The rows are grouped in 4 different ways at once. Each group adds its own fixed numbers to the row, and there is some noise. The rows also spread widely along 13 directions, which tell nothing about the answers.
Some rows, each with its group in each grouping after it:
[-16   6   6  30  -2  -8   1  10   5  -5 -20   0 -15   6  -2   6  11 -18
   9 -16  -2  -9  -8 -40  18]
z_225 R (0) (1)
[ -9 -12  -3  21 -19 -16   3  -5  21 -42  16 -19  -5  24  -5 -13  21  12
 -12 -22  21   4  19 -42   4]
z_664 H (2) (2)
[-17  12  29   2  14 -32 -11  -4 -25  -2  23  23  14  -8 -22  18   6 -15
  17  -1   0   7  20  19  22]
z_225 R (0) (3)
[ 29 -11 -31 -22  -9  17  33 -15  59   4   4 -21 -15   4  16  -5   2  39
 -38  25   9   3  34 -30 -16]
z_152 Q (2) (4)
[ -4  17 -33   5 -25  -5   5  32   0 -12  43   4  17  30  22 -18 -11 -18
  -9 -31  -2 -15  -5   6   7]
z_152 H (1) (0)
[ 24 -19  -9 -32 -17   0  28   9 -18 -22   9  13 -14 -14   4  -7   3  17
   8  20 -17  -6  20  13 -23]
z_116 M (1) (0)
[  8   1 -17   7   9  -7  33   6  19  22 -11 -11   2 -43 -12  12   2   3
  -4  -5   6 -22 -19 -14 -21]
z_664 Y (1) (5)
[ -2  -4  -9  11   6   3  21  14 -14  -8   7   8 -12  -1  -1 -14 -13  -6
  -5 -10 -22   2 -10  -2 -24]
z_116 Q (2) (3)
[  5   4  19 -19  10   7  -4  -5   2  18  -7  15 -14   9   8   8  -4   2
 -10  27  -7  10   4   9  15]
z_664 Y (0) (1)
[  6 -32  -9 -15 -41 -16  18  12 -19 -33  22  25  -8   9  13 -12 -19  -1
 -20 -14 -16  15 -14 -31 -34]
z_152 E (0) (4)
[ -2   9  -8   6  23   7  14   5   3  12  -7 -14 -13 -15  -5 -14   0 -11
  -4   8   1  10 -14  -1 -15]
z_225 M (0) (5)
[-10  18   1   9  32 -10   7  10   9 -10  12   6 -16   0  -1 -11  -1   3
 -17  -4  18   6   7  -4 -24]
z_225 E (0) (2)
[  6   4  -6 -18 -13   2 -15   3  -5  -2  25 -14  14  10  -6   0  -3  -4
   9   7   2  10  11 -14  -8]
z_225 Q (0) (1)
[ -7 -21  12  -8 -18   7   7 -23  -7 -23 -25  36 -16 -21  -1  16  -3  24
 -12   2  -5   0  36 -14   2]
z_225 Q (2) (5)
[-22 -20   1 -15  -9  -8  20 -23 -11 -33   2 -20 -13 -11 -20 -17  -3  25
 -24  -3  -8  48  11 -11 -29]
z_664 Y (1) (4)
[ 33  -9  -1  -1  -4 -10   3  13  -9   7   7 -32   5   5 -13   3  11   6
  22   7 -21 -23  -1   0 -15]
z_664 Y (0) (2)
[ -2  -4  15  17  12  -3 -11  -6 -20   3  -9 -17 -10  26 -10  -3 -14 -10
  -4 -15 -26  17 -28  -9 -12]
z_116 Y (0) (3)
[ 12   2  10  18   7 -22  -4 -23  11  46 -16 -12  -5  -7 -18  19   8  -3
  12  10 -36  -1 -13  -9  29]
z_116 E (0) (4)
[  1   4   4  12  10  -5   9   6   5 -10   7 -18  -6   2  -9  -4  12   2
  14   7   2  -2   3 -10  13]
z_225 Q (1) (5)
[-12  -1   1  18  23  -2  17  12  -6 -10   0  -8 -19 -12 -14 -14  16   5
   4   6   1   3   1   0 -14]
z_664 E (2) (4)
[ 17  -3   5 -21  16   1 -20   1 -29  25   1   8 -11  15  -3  -3 -24  -6
   1  14 -33  15 -20  17 -16]
z_664 H (0) (4)
[  6  -4  -4  -3 -15  -3   3  10 -20  10  16  10   6   7   6   4  -5 -10
   9  -4 -26  -6 -11  10   5]
z_225 M (2) (4)
[ -6  14 -20 -20   3  11  -1   1  -3   4  -7  19 -11 -13  -6  -7  -5   1
   1  11 -16   5  34   4  -1]
z_116 R (0) (4)
[-14   5  17  -2  21 -15   8  14 -30 -20  22  23 -16  -2  -7 -13  -5  -7
   4  -1  -2  14 -11  18  -7]
z_116 M (1) (4)
[ 13 -13 -27   0 -15  19   9  -5  20   7 -42   5 -27  -8   8  -5   0   7
 -10  -2 -18 -10   1 -40 -12]
z_116 H (2) (2)
[  5  -4  17 -41  14   0 -27 -12 -46   0   3  38  -2   5 -12  13 -38   0
 -16   2 -10  21  -2  16 -32]
z_152 Y (0) (5)
[-18  10  -8   6   4  -7   0  -3  14 -32   3 -26 -17  11 -20 -17  23  -1
   7   0  12  20  12 -34  10]
z_116 M (1) (0)
[ -5   7   7  10  11 -12 -14 -10  -5  -6   0  -1  -8   2 -17   6  -3   3
  -3 -19   7   0   1 -12 -10]
z_116 M (0) (4)
[  7   6   0  22   9 -14  19   6  11   1   5 -24 -12  11  -8  -4   9  12
  -2  -4 -14 -13  10   5   2]
z_664 Y (0) (4)
[ -5  31 -14 -13  23  28 -13  -4  -4  39   7  -3   4   1   7  -9 -32  -7
 -16   3 -10  14  -2  29 -15]
z_116 Q (0) (1)
[-23   8  21  30   3 -17  -5   2 -25  -4  12   8   5   6   1   3   1 -10
   4 -28  -3  -7 -10  25  29]
z_152 H (1) (4)
[ 24  -7   4 -21   1  19 -14  12 -18 -15  11   0   1  19  13   8 -12  14
   3  -1  11 -15   5   0 -29]
z_116 R (1) (1)
[-25  -4  -1  10  -8  -5  27 -16   1 -18   1   5   0 -19   3  -5  -7  11
 -24 -20   5  18  14  -1  -3]
z_225 R (1) (5)
[  0  -9  -1   6   0   3  23  10 -16   3   7   4   1 -10   4  -2   2  -5
   5   4 -17  -7   4  18  -2]
z_664 R (2) (3)
[ 12  -1   0  36  17  18  13   4   2  36 -36 -23 -13   0  -2   2   4  -8
  10  -2 -33 -21 -32   0   7]
z_116 Y (2) (5)
[ -5  -6  32   8   0  -7 -31 -18 -20  29 -35  11 -21  13  -9  28 -11 -16
  20   3 -44   7 -41 -27  48]
z_664 Q (1) (4)

New rows. What belongs after each?
[ -6   0 -13 -15   4  -2   0 -22   5  13   6 -14   4 -16 -13  -7 -11   9
 -16  -3   0  31  -5  -2 -20]
z_116 H (1) (4)
[ 25  -8 -25 -29  -8  18   8 -13  30  15  -2 -24  -2  -3   3  -7  -9  12
 -15  27  -3  21   7 -28 -19]
z_225 Q (0) (5)
[ 26   4   2   6   7 -15   1   6 -10  11  15 -17   4  16 -12   2  -4   4
  10  -6 -28 -16   0  10 -11]
z_116 Y (0) (2)
[-29  10  -6  16   9  15  -6 -12  12 -32 -22  -3 -25   6  -1 -20   8  11
 -16 -11  17  13  25 -18  12]
z_116 H (1) (5)
[  1   3  10   4  13   2 -12  -6  -6   9 -11 -11 -12  -3  -8   6   4   0
   4   2   2  -2  -5  -4   0]
z_664 M (0) (4)
[  5  23 -24  10   4  -3 -10 -19  27  22   2 -21  11  -1 -16  16  -6  19
  -9 -22  -5 -26  29 -11   1]
z_664 Q (2) (2)
[ 21 -14  10  17 -20  -5  29 -19  51   9   7 -17   2  17  19  15  16  23
 -25   3  10 -10   7 -24  21]
z_116 Y (2) (1)
[-30   6   4  24  -1  13  21  -7   9  -3  -9   5  -1 -17  11  -2  13  -6
 -14  -8  20   4  15   6  22]
z_152 R (2) (0)
[ 18   6  -5  -8  21  -6   0  15  -6  -3   9   8 -14   2  -6   7  -4  16
   6   4  -3 -24   8  -2 -27]
z_116 E (1) (1)
[ -3  10   8  21  16 -25  18   1   1   9  31  13  -1  17  -5  -3 -13  -9
 -14  -8 -19   3 -11   8  20]
z_152 Q (2) (5)
[-13  25  18  26  55 -25   9   3  -5   9  17  11 -34  28 -16 -14  -6  -9
 -10   1 -25  19 -17  16  14]
z_116 M (2) (4)
[ 10  -6   2   9  10  -9  -4  11 -18   0  18  -8  -1  10 -15  -8   3  -6
  14  -4 -10   2 -16   1 -15]
z_116 H (2) (4)
[ 13 -28   8 -16 -52  -4  -5 -10   0  -1  -1  22  11  12  11  27   0   0
  -2  -1 -12  -5  -5 -29  22]
z_664 Y (2) (0)
[ -1  -5  20  -6   4   6 -14   1 -35   0   7   8   0  14   9  10 -17  -7
   0  -8  -5   4 -17  11  -2]
z_152 R (1) (1)
[  0 -18  -2 -22  -5 -13  28 -16  -9 -19  19 -15  -7  -1 -10 -13  -5  11
 -17  11 -13  44   6  -3 -21]
z_152 R (1) (0)
[ -1  10  -3  14  41  -9  13 -21   6   9  -4 -27 -15   2 -21  -8 -16  10
 -29 -10  -3  20   3  -2 -28]
z_152 R (0) (5)
[-13  12   6 -16 -10   0 -25  -3 -34   7   4  36  14   1  -2  18 -16 -14
  14  -9 -22  -2  12  15  30]
z_225 R (1) (5)
[ -4   1  23   1   3 -28 -15  -9 -11   1   5  10  -5   2 -18  12   5 -15
  11  -1  -7   6 -10 -14  20]
z_664 M (0) (2)
[  2  -9 -10  19  -4 -23  17   0   4 -26   9 -60  -1   7 -32  -7  26  17
  13 -12 -11  -5  15 -23  -9]
z_664 Y (1) (3)
[  1 -11  -2  -3 -16  -5  24 -10  -5  18   6  -9   7 -19   0  -8   8  -5
  -2  18 -22  20  -2  16   8]
z_152 E (0) (0)
[  1  -2   0   6  -5  -6  12  10  -6   9   5  14   2 -15   2   1  -7 -14
   3  -8  -6  -2 -16  -8  -7]
z_116 R (0) (4)
[-21  -2 -18  18 -22  40 -21   2  12  11 -18 -46  18  -4  25  -9   4 -20
  -3 -26  30  14 -48 -44 -12]
z_225 E (1) (2)
[ 15 -10   8  15 -12 -18   8   5  -9   7  37  -3  15  24   9   6  -9  -2
  -6 -13 -17  -6 -23   7  -3]
z_664 E (2) (0)
[ 15   3  -8 -14 -27  -5 -23  43 -45  -2  39 -10  31  12 -18  -6  18 -31
  64  10 -26 -20  -4  16  14]
z_116 Y (0) (4)
[ -1   2   9 -11   1 -12   5  15 -23  20  10  13   6 -16 -11   8  -6 -20
  13   9 -17   0 -22   9  -6]
z_664 Y (0) (1)
[  3   4  -6  -4  -7  -5  13   3  -6   3   6  11   2  -8  -5   0  -6  -2
  -3  -5 -13  -3   6   7 -12]
z_116 Y (0) (0)
[ 15 -23  50  17   1  -1 -17 -41 -10  14   3  -9  11  36  13  27 -11  13
 -14  -6  -3  16 -14   6  23]
z_225 R (2) (5)
[ 22  17 -22 -15  22   1 -11   8 -13  27   9 -16  -5   9 -24   1  -2  -2
  20  12 -32 -15   6  11 -15]
z_116 M (2) (1)
[ -6   6  16  -9  16  -9  17  -3  -5  -8  25  12  -8   7   6  -3  -4  13
 -12   9  -5  17  20  28   8]
z_225 R (1) (4)
[-11   3   5  38   0  -5  11   5   9  14  15 -14  15  -1   2  -6  18 -16
   6  -8   6  -9 -12  12  34]
z_664 H (2) (5)
[-10  -9  17 -14  -9  25  -6   0 -26 -25   4  13   3   3  12   1   1  15
  -8   1  14   8  26  20 -15]
z_225 Y (2) (1)
[ -2   4  -4  11  18  19   6   8  -6  -9 -18  -1 -22   6   4 -17  -6  -1
  -5   0  -5   2   5  -2 -12]
z_116 R (0) (5)
[ -2 -17 -16  -3 -12  30   9  -8  -3  10  -9 -32  -3   4  13 -24   2  -2
 -13   9 -13  25  -8   2 -10]
z_152 H (2) (1)
[ 14  -8  -7 -13 -12  15 -16  -9  -1  30 -30 -14   6  -9  -2  21  -2  -7
   8   5 -15  -6 -13 -24  -7]
z_225 Y (0) (3)
[-30   3 -17 -13  -1  14  -9  25 -24 -29   8   0   5 -22 -11 -20   4 -30
  16  -6  29  23 -24 -26 -25]
z_225 M (1) (5)
[ 22  -2  -4   8   4  13  21  42 -31  15  13   8  -3   2  13  -8  -3 -22
  26  14 -30 -26 -24  29  -4]
z_152 Q (2) (0)
[-56   0  34  34 -25  -1 -16  12 -47 -21   5  41  16  -7   4   6  12 -46
  27 -26   2   0 -12   8  60]
z_152 Q (2) (3)
[-31  -2  27  57 -30 -20 -12 -12  13  -5  -1  -8  11  15   1  20  28 -22
  11 -36  13 -10 -23 -38  70]
z_664 M (2) (4)
